The rows are grouped in 4 different ways at once. Each group adds its own fixed numbers to the row, and there is some noise. The rows also spread widely along 13 directions, which tell nothing about the answers.
Known rows, each followed by its group in each grouping:
[ 11   8 -15  -5  -9  -3  -2  -4   0   4   6  -4   6  -2   5 -13   5  -5
   8  -4  -4   6  -3   9   7   0  -2  -3  -9  -2   9  -3 -11   3   6   3
 -12   1   2   7   1]	z_767 P z_471 z_77
[ -5 -13  -2  17  13  -1   1  -5  -5   6   6  -4  -3  -4   0   9  -6  -8
   0   2   6  -2   2  -1  -8 -16   2   6   4  20   2   2  -3 -15 -15  -7
   1 -15 -20  -2   1]	z_100 P z_665 z_77
[ -6 -11   5  -6   8  -6  -3  -9  15  -7 -10   8  -2  -1   4 -21   7  15
  -3   1   5   1   4  -3   1   6   2   6   7  11  -5  -8   5  -6   9   1
   0  -7   4  15   1]	z_728 V z_88 z_519
[ -6   0  -6   7  -1  -1  -2 -10  20  -1  -6  -1 -10  -6  -8 -13   5  14
   0   5  10  -7  -3  -2  -4 -11  -3  -1   8  11   9  -7  -3   3 -13   0
  13 -14  -4  -8  -3]	z_29 V z_912 z_859
[ -2   4   4 -11  -5   4  -1   8  -9  -2  -7   5   6   4   4  10   1 -12
   4 -10  -1   4  -1  -2   6  14  10  10  -7  -9   1   2  14  -4   4   3
 -13  11  -6   7   5]	z_767 R z_813 z_577
[  2  30 -12  -9   1   5   4   8  -5   3  -9   4   8  20  24   1   6  -5
  -9  -7   3  24   3  -2   8   8   7 -13 -25   4   7  -1  -1   2   0  -8
 -10  20 -20   0  -8]	z_100 R z_414 z_592
[  2   7  -6 -23   3   2 -22  -4   0 -13  -8  15  -5  21   6   9 -21  19
 -13   3   0   5  -6  -9 -10   9   6  -6  16 -16 -15  -1   3  17  -2  -2
  13 -11   6 -11 -13]	z_728 H z_665 z_592
[ -1   9  -1   0   4   9   9   8 -11   2  -3   4  -4   3 -15   3  10  12
  -2   2   0   7  11 -11   3   9  -4 -11   6 -11  14   7  -6  18   8  -4
   0   9   7  -9   3]	z_29 W z_813 z_859
[ -2 -26   4  21  -7  11  21  -3 -16   4 -11  13 -15  -6 -46  15   7   5
   2   0  -6  10  14 -28   5  10 -12   8  22 -15  21  13  14  20  -8   2
  -3  -1   5 -11 -13]	z_728 H z_471 z_519
[ -9   5   9   6  -9   8   2  -8  14   2   3  -6  -1 -14   1  -8  12   6
  11   8  11  -6  -1  11   1  -5  -9   1  -1  -1  17   0  -7   5  -9   4
   7   4   0   0  16]	z_100 W z_912 z_577
[-11  -2   9   3   2   0   3   1   6   1 -13   4  -8  10  -3   0  12  12
  -7  -5  -3  11   0  -9   5  15  -8 -11  -2  -9   4   3  -2   6   5  -9
   2  17   6  -2  -2]	z_100 H z_88 z_571
[  8   9 -21   4  -7  12  10  -5  -3 -12  -5  16   2   5  -1  -5   6 -16
   0 -18 -23  21   2  -7  12   1  11   1 -11 -21  24   4 -15  29   6   0
  -9   5   4   5  -6]	z_767 H z_414 z_571
[-12  -7  11   6   4 -19  -4  -3  -3  19  -1 -16  -1  10 -10   4  24  21
   1   9   4 -10   5 -12  10  13 -21 -22  -9  18 -12  -3  10 -25   1  -9
  -9  15   8  -5   4]	z_767 W z_813 z_519
[-7 -6  7 10  0  3  8 -7  2 -2  0  8  1  0  1 -4  5  4  1  0 -7 12  6 -5
  6  0 -9 -5 -4 -1 12  6 -1 16 -3 -1  4  8  7 -1 -4]	z_29 W z_912 z_571
[  9  -4  -6   0  15  -2   3   5 -25   9  10   0   8  10   7   9 -14  -6
  -7   0  -8  12   8  -3   0  -5   1 -14  -2   9  -4   7 -10  -6   8 -10
 -12  -3  -5  -4  -4]	z_767 V z_912 z_77
[  9   6  -6   5 -16 -10  -6   7   6  -2   3 -11  -1  -1  -5  -5   3 -14
   4 -11 -10 -18  -9   4   7  -7   4  -5 -11  -3 -16  -3   4  -1  -1   5
   1   2   7  -2  -5]	z_767 H z_88 z_859
[  2 -23   8  -1   7  -9   9  -1  -3   9  -2  -2   4  -7  -2 -11   1   3
   4   5  11   0   8   2   4   7  -8  12   6  22  -6  -2  12 -24   8   5
 -15  -4  -7  15   4]	z_767 R z_88 z_519
[  3  -6  17 -11  -1 -10 -10  -7 -14   6  15  -1  17   8  19  11  -9  -1
  12  12  -2  -2   6   2   8   5  -7  -4 -11  11 -13  -1  15 -10  -6   8
 -10   8   6   5   3]	z_29 W z_912 z_859
[-12 -15   7 -12  -5  24  -6 -10  -3 -12 -12  24  -5   5  -7  30  -6   0
  13 -10  -9  21  -4 -13   1  26   4  18   7 -37  33   3   9  13 -12   0
  -6  10  -2   7  10]	z_767 R z_88 z_859
[ -9   4   7   3  12   8  -5  -1   8  -1   8  -6  -5  -6  13  -7  -5   8
  -3   0   6  -4  -1  12 -12 -10   1  -7   1  -1   4  -1 -25   4   1  -9
  19   1   1  -2  15]	z_100 R z_414 z_859
[ -1  10   3  10  -8 -14 -12   2  13  -5  13 -15   2  -6  19 -17  -5 -10
  -2  -4  -5 -18  -7  13  -4 -26   1 -12 -19  16 -22  -4  -2   4  -7   3
  23   4   5  -1  -8]	z_767 W z_471 z_859
[  0   0  -2 -16 -13  10  -4  -9   2   1  -9   7   0  -6  -8  10   8   2
  20  -1  13  -1  -3  -2   6  17   8  24  11 -12  15  -5  14  -9  -5  12
 -17  -7  -7  12  11]	z_100 P z_471 z_577
[ -1  21  -2   6 -15   9  16   8   7  -6 -16   6  -7 -10  -9 -16  14   3
  -3   0  15   4   9  -6   4  -3   3   6   4   3  12   2  11  20  -6   9
  10   3 -11   0 -10]	z_100 W z_471 z_577
[ -1   9  -9 -14   1  -5 -16  -1  22   3   5 -12   7  -1  30 -13  -6  -4
   6  -7  11  -7 -22  26  -5 -10  10   4 -14   9  -2 -14 -15 -25  -1  -3
  -5  -5 -15   8  15]	z_29 R z_912 z_859
[-20 -15   7  12  13  -6   0 -23  14  -2  -6   8  -1   2   3  -8  27  11
   5 -13 -12   3   0 -11  15   3   5   0  -9   9  13  -4   2  -8  -1  -7
 -10   1   6  14   5]	z_29 W z_912 z_592
[  0  -3  -1   0   2   0  -7 -14  -8   4   8   2   9   6  10  13  -2  -4
  11   7  -2  -1   3  -5   5  -3   2   0  -9  11   5  -2   7 -10 -14   3
  -9  -4  -8   5   4]	z_728 R z_471 z_519
[ 12  17   4  -5  -8   2   1   8  -8  -2   4  -3   2   3   1  -2  -1  -5
   0   4   0  -9   6   2   3  -2   2  -9  -2  -4 -10   5   3  16   2   9
   6   3   7  -4  -1]	z_29 H z_88 z_592
[  6  19 -29  -8  11   9  -2  -7 -16  15   0  -3   4  18  -6  21   8  14
   7   9   2  15   5 -12   8   6   1 -23  -3   2  30  -3 -18  -8  -5 -13
 -20  -6 -15 -11   9]	z_767 V z_912 z_859
[ 12   4 -13   5   4   0   1 -11  -6   8  17 -11   1 -10 -12  -5  -3  14
   7  23  11 -18  11   2  -4 -22  -8 -13  17  18   6   3 -16   4  -7   6
   9 -29   3 -13   7]	z_767 W z_912 z_577
[ -4  -5  10   9   3  -1  10   9   3  -1   1  -3   2  -7  10 -13   3 -15
  -2 -13  -7   4   3   8   4  -4   3   0 -14   6   0   3  -2  -2   7  -2
   0  15  -2  11   3]	z_767 R z_88 z_859
[  2   3  10  -3  -9  -1  11  20  -1   3  -8  -2  -3  -3  -4 -11  -3   1
  -8  -1   7   7   6   3   1   7  -8  -6   0  -2 -10   5   9   7   9   2
   3  16   3  -6  -7]	z_767 V z_912 z_859
[ -4  10  -7   7   3  15   5   1  -1  -3  -9   3  -6  -6 -12  10   8  -6
   4  -7   3 -11   1  -7   1  -8  21   9   4  -3  12   1   2  -5  -9  -1
   0 -15 -17  -1  10]	z_767 R z_912 z_519
[  2  16   6  -5  -3  11   3   4  10 -13  -3   5   2  -7  20 -17 -10  -7
  -6   5  10   5   2  15  -8 -14   3   3  -3   5   4   2  -4  22  -5   6
  19   1 -10   5   0]	z_29 H z_88 z_592
[ -6 -20   1  -4   9   1   8   3  11  -5 -11  11  -3  -6   7 -20  -9   5
  -9  -3  15  21  -2   7 -10   3  -3  16  13  10   9  -3  -2  -3   6  -5
  -2  -4 -15   9  -3]	z_29 V z_665 z_77
[  2   2 -10  18  -4   9   7  -2   5  -3   2  -1  -5 -18  -9   0   4 -20
   8  -9   2 -12  -5   4   0 -23  15  19   1   6  14   1  -2  -3 -17   3
   0 -21 -19  -2   4]	z_29 P z_912 z_77
[ 14   8   2 -13   4  -8   6  14  -6   1   1  -4   8  -2  10 -22  -2  -1
  -5   5   7  -1  14   8   4  -1   5  -5  -2  18 -19  -2   4  -4  20   7
  -5   1   2  13  -1]	z_767 V z_88 z_859
[ -3 -46  10  19   9 -21  -8  -9   0  12  20 -15   0 -17  -7   3 -15 -10
   7  -5   1 -31 -11   7 -11 -18  -6  16  12  26 -25   0   4 -36  -4   1
   1 -20   3  -1   3]	z_100 R z_813 z_577
[ 17  -2  -3  10 -18  -4   6   3  -7   5   8  -6  -7  -8 -31  -5  -1   1
   4   5  -5 -21   4  -5   4  -5  -6  -4  17 -10 -12   7   1  15   3  12
   3 -13  20 -16  -8]	z_100 H z_912 z_77
[  8   7  -1   4 -10  -1   2   5 -11  10   5  -9  -2   1 -12   7   4   0
   8   6   7 -13   4  -4   2   0  -1  -4   2   4  -2   2   7  -4  -9   3
  -4  -4  -5  -9   0]	z_29 R z_471 z_77

New rows. What belongs after each?
[ -7 -12   2  13  -6 -10 -10 -11  14   0   5  -4  -1   1   3   3  11  -8
  10  -9 -14  -6  -9  -2   8  -2  -2  -4 -18   4   2  -6   4  -9 -12  -2
  -3   8   5   4   1]	z_728 V z_88 z_859
[  6  27  -4  -8   5   9  -6  -1  -4 -12   1   4   8   1  17   1  -3 -10
   2   2   2 -11   3   5   0 -14  26   3  -3   5  -2  -1  -3   6  -4   7
   7 -13 -11   9   9]	z_100 H z_88 z_577
[  4   8   3  -4  -5 -16  -6   8   2   2  -5  -7   7   0  17  -5  -5  -7
  -3   1  16 -14  -4   5  -1 -11  11   8  -8  28 -32  -7  24 -26  -5   6
   1  -5 -19   6 -11]	z_100 W z_471 z_519
[  1  13 -18   3   9  -2   0  -4   5  -1 -10  -2  -8   3 -10 -11  16  13
  -5  -6   6 -11   0  -7   3  -5  16  -3   9   9  -1  -7 -10  -6   7  -4
  -3 -19  -5  -1  -1]	z_100 H z_414 z_577
[ 17  27 -37  -9  -6  14   9  11   0  -3 -10   4  -1   0  -7  -8   4  -8
   1 -15  -3  15  -4   3   6  -2  19   0  -1 -16  25  -2 -22  11  13  -3
 -15  -9 -12  -2   2]	z_767 V z_912 z_859
[  0  10   6 -11  -6   0  -7   5   1   0  -2  -3   1   1   1   1   1   3
   5   6  11  -8   0   1  -1   6   1   0  -1   2  -6  -4  10  -3  -2   5
   1   3  -1  -2   5]	z_29 V z_813 z_859
[  0  20 -12  -2 -13  -5   0  -1  27   1  -9  -8   0  -5   7 -24  21  -1
   8  -9   9  -9 -11  12  12  -4  11   5 -15   9   7 -14   1 -12  -4   6
 -10   0 -11   9   6]	z_29 R z_912 z_859
[ -4  -8  17  -4  -1   7  -1  17 -19   8   0  -2  -5   2 -17  27  -3   5
   1   1   3  -3   2  -7  -5  17 -10  -3   7 -21  -9  12   8  -2   6  -7
  -2  15   7 -13   7]	z_728 W z_813 z_519
[ -2  11   6 -12 -11   1  -7  13  -3   3  -4  -5  -1   9   8   2   1   1
  -2  -4   2   9  -5   3   2  16  -5 -12 -11 -15  -3   0   2   3   7  -6
  -3  24   3  -3   1]	z_767 V z_471 z_77
[  0   4   7   5  11  -2  -3   3  -3  -8   3   0  -6   1   0  -6  -1   4
  -7   0  -7 -14   9  -7  -3 -10  10 -11   5   5 -13   2  -4  12   4   0
  18  -8  13  -2  -3]	z_29 V z_88 z_859
[-12 -17  26   0   7 -12  -3  12  14  -1   0  -9  -3  -9  22 -22  -9  -1
 -12  -4  11  -2  -2  19 -12  -4  -9   1  -8  17 -24  -4   1 -14   9  -5
  15  16   2   8   1]	z_767 V z_414 z_859
[ -5  18  -5  -6  -1  17   1  -6   0  -1  -9   9   1   2  -2   5  13  14
   6   6   7   9   5  -6   6   7   4  -1   2 -12  23   0  -5   9  -3  -2
  -3   0  -6   1  12]	z_100 W z_912 z_519
[-21 -22   6  11   9 -21  -8  -4  23  13   0 -19  -6  -1   8 -14  19  13
  -1 -15   1  -4 -17  12   1   1 -12 -11 -16  14  -6  -8 -13 -34  12 -19
  -5  14   4   6  11]	z_767 W z_471 z_571
[ 10  -7 -14   2   0  -4  11  14  -5   0 -10   8   0   1   4  -5 -16 -16
 -11 -13   4  19  -4  -1  -4  -7   7  10   1  13  -2   2   6  -4   4  -3
  -6  -4 -21  -2 -22]	z_29 V z_471 z_571
[  7  -2 -10  -7  -8  -1 -12 -10  -8  -2   4   8   1   8  -5  15  -3   3
  12  -1  -7   1  -5 -11   4   7   3   2   3 -12   6  -1   5   4  -8   2
  -9  -8   4  -3  -5]	z_29 W z_471 z_77
[ -6   7  29 -11   1 -12   0  14 -16  11  -5  -1   7  20   9   6   8  14
  -7   8   4   2  18 -10  13  22  -7 -19 -13  10 -32   4  33  -9   7   0
  -9  28   9   0  -8]	z_728 W z_912 z_859
[ -6  12 -13   7  -3  12   2  -2  14  -8 -10   1  -6  -6  -5  -1  18  -8
   5 -13  -2   1  -6  -1   5  -4  14   2  -6  -8  24  -3  -9   5  -4  -4
   1  -1 -11   4  10]	z_767 V z_88 z_577
[-10   4   5  -3   8   2   3   6   8  -3 -11   2  -7  -4  -6 -15  17  16
  -6  -6  10  -1   1   0  -2   8   5   2   7  -2   3  -1  -5  -1  16  -8
   1   2   1   4  10]	z_29 W z_813 z_77
[ -6  -4  14  -5  -2   2  -4   1  10  -2   1  -4   3 -15  15  -6  -1 -13
  11  -5  13  -9  -5  18  -3  -6  10  23  -5   9  -1  -6   8 -16  -4   7
  -1  -1 -12  18  14]	z_29 P z_471 z_859
[ 17   1   0  -8  -3  -1  16  17 -13  15   4  -2   3   0  -6 -14 -17   9
  -9  16  15  13  14   5  -3   4 -20 -10  12   7  -6   8  -3  10  10   5
  -2   4   1 -12 -12]	z_728 R z_912 z_859
[ 13   3  -9  -2  15 -19  -1  19 -25  25  17 -21  12   9  14   7  -7  -8
  -3  -2   5  -5   1  11   1  -9   5 -17 -15  27 -25   0  -8 -41  15 -13
 -24   1 -14  -2   3]	z_728 W z_471 z_859
[  2  -9  -6   9  10  -4   1 -17   1  -4   4   4  -2  -3 -10 -10  11   5
   6  -3 -12 -11   9 -11   7  -6  10   2   7  10   6  -2  -4  -2   2   3
  -4 -20   8  11   5]	z_767 R z_88 z_77
[-10 -17  13  -3  -6  -4 -20  -6   3  -3   3   1  -1   3   8  22 -21  -1
   4   1   2  -6 -15   0  -9  -2  -7   5   2  -2 -13   0  15  -8 -20  -2
  11  -1  -3 -11  -6]	z_767 W z_912 z_577
[  9   0 -16  -4  -3   3  -4   1   0   1   5  -1   4  -1   9   4 -16 -13
   3  -3   5   7 -10  12  -5 -10   2   7  -6   2   7  -4 -10  -5  -9  -3
  -7  -6 -19  -4  -2]	z_728 H z_414 z_859
[ -2 -11   1   2  16  -2  -5  -9  -2   1  10   1   4  -3  10   0 -13   6
   0  12  11   1   0   4 -14 -14  -6   2   7  22   3   0 -10  -7  -7  -7
   6 -15 -12  -2   5]	z_29 W z_813 z_77
[  1   3  -5   1   1  -1 -10   1  -4   3   9  -7  -3   6  -3   7  -3   1
   1  -9 -14 -12  -6  -1   1  -2   5 -15  -3 -13  -6   2 -13   2   3  -5
   4  -1  13 -10   4]	z_767 R z_912 z_859
[ -4   7   4  -7   4   0  -1   1  -6  -8 -13  12  -2  11   3  -4   3   8
 -11  -8  -5   8   5 -14   6  10  10  -3   5  -5  -5   2   9  14  10   1
   2   5   7   4 -13]	z_100 H z_471 z_577
[ 12  15 -13   4  -1  -4   6   2  -8   1  -5   2  -5  11 -18 -11  11  16
  -9   5  -7   1  13 -17   9   4  -5 -24   7   0  -2   3  -5  20   8  -1
   2  -4  12 -10 -14]	z_767 H z_88 z_77
[-19 -14  32   5   9  -9  -9  -9  -3   7   3  -9   2  -4   0  16  14   6
  13   9  12 -28   7  -5   2   2   2   8  -2  24 -16  -4  26 -34 -12   4
  -2   1  -3  10  20]	z_100 W z_813 z_859
[ -3  12 -13   6   3  13   6  -8   8  -9 -10  14  -1   4   5  -6   7   0
  -3  -3  -4  19   3  -8   5  -3   6  -2  -6  -1  26   0  -7  17  -9  -4
   3   0 -13   4  -5]	z_728 R z_88 z_519
[  1 -11  -1  -9   1 -10  -3 -17  12  -1  -1   5   8   0  12 -22  -8   9
   2  14  10  10   2   5  -2  -2 -18   3   1  24   4  -8   2   0  -3   8
   0  -4  -3  10  -6]	z_767 H z_813 z_859
[  6  -2   6 -11 -15   4  -1  -1 -10  -8  -4  17   9   8   7   8 -10 -13
   5  -6 -15  14   3  -7  11  15   4   8  -5 -20  -2   5  16  18   3  12
  -8  12  12   6  -9]	z_100 V z_912 z_571
[ -7  -9   9  -6   8   6   0 -19  -4  -6  -8  15   3   2   0   7   2   8
   8  11   8   1  14 -14   3   7   5  13  10  15  11  -2  21  -3 -14  10
  -3 -12 -11  13   3]	z_767 R z_88 z_577
[ -8 -23   8  -3  21   6   2  -6   0   3  -2   5  -4  -4  -2   3  -3  13
   2   5  11   7   5  -1  -8   4  -4   7  16   9  14  -1  -8 -12   4  -8
  -3  -8  -7   7  14]	z_29 V z_88 z_859
[-17 -11   7  12  16  -1   0 -18  15   5   7  -8  -6 -10  -7 -18  16  29
   3  14   6  -4   5   2  -6  -7 -22 -17   7  12  20  -2 -25   4   1  -8
  16  -1  13  -1  18]	z_767 W z_813 z_859
[ -9 -21  21   5  -3 -13  -2  -7  11   3   0  -5   1  -9  -1 -10  13  -1
  11  -5   0 -17   1   2  10   3   0  11  -3  13 -13  -6  19 -20   1   9
  -8   3  10  14   8]	z_29 V z_912 z_859
[-17  -9  14  15   8   3   4 -12   4  -2  -2   6   0  -3   4   0  15   3
   4  -4  -4   4   5  -6   6  -2   4   3  -6   6  12   1   2  -3  -7  -5
  -1   5  -2   9   9]	z_100 W z_912 z_77
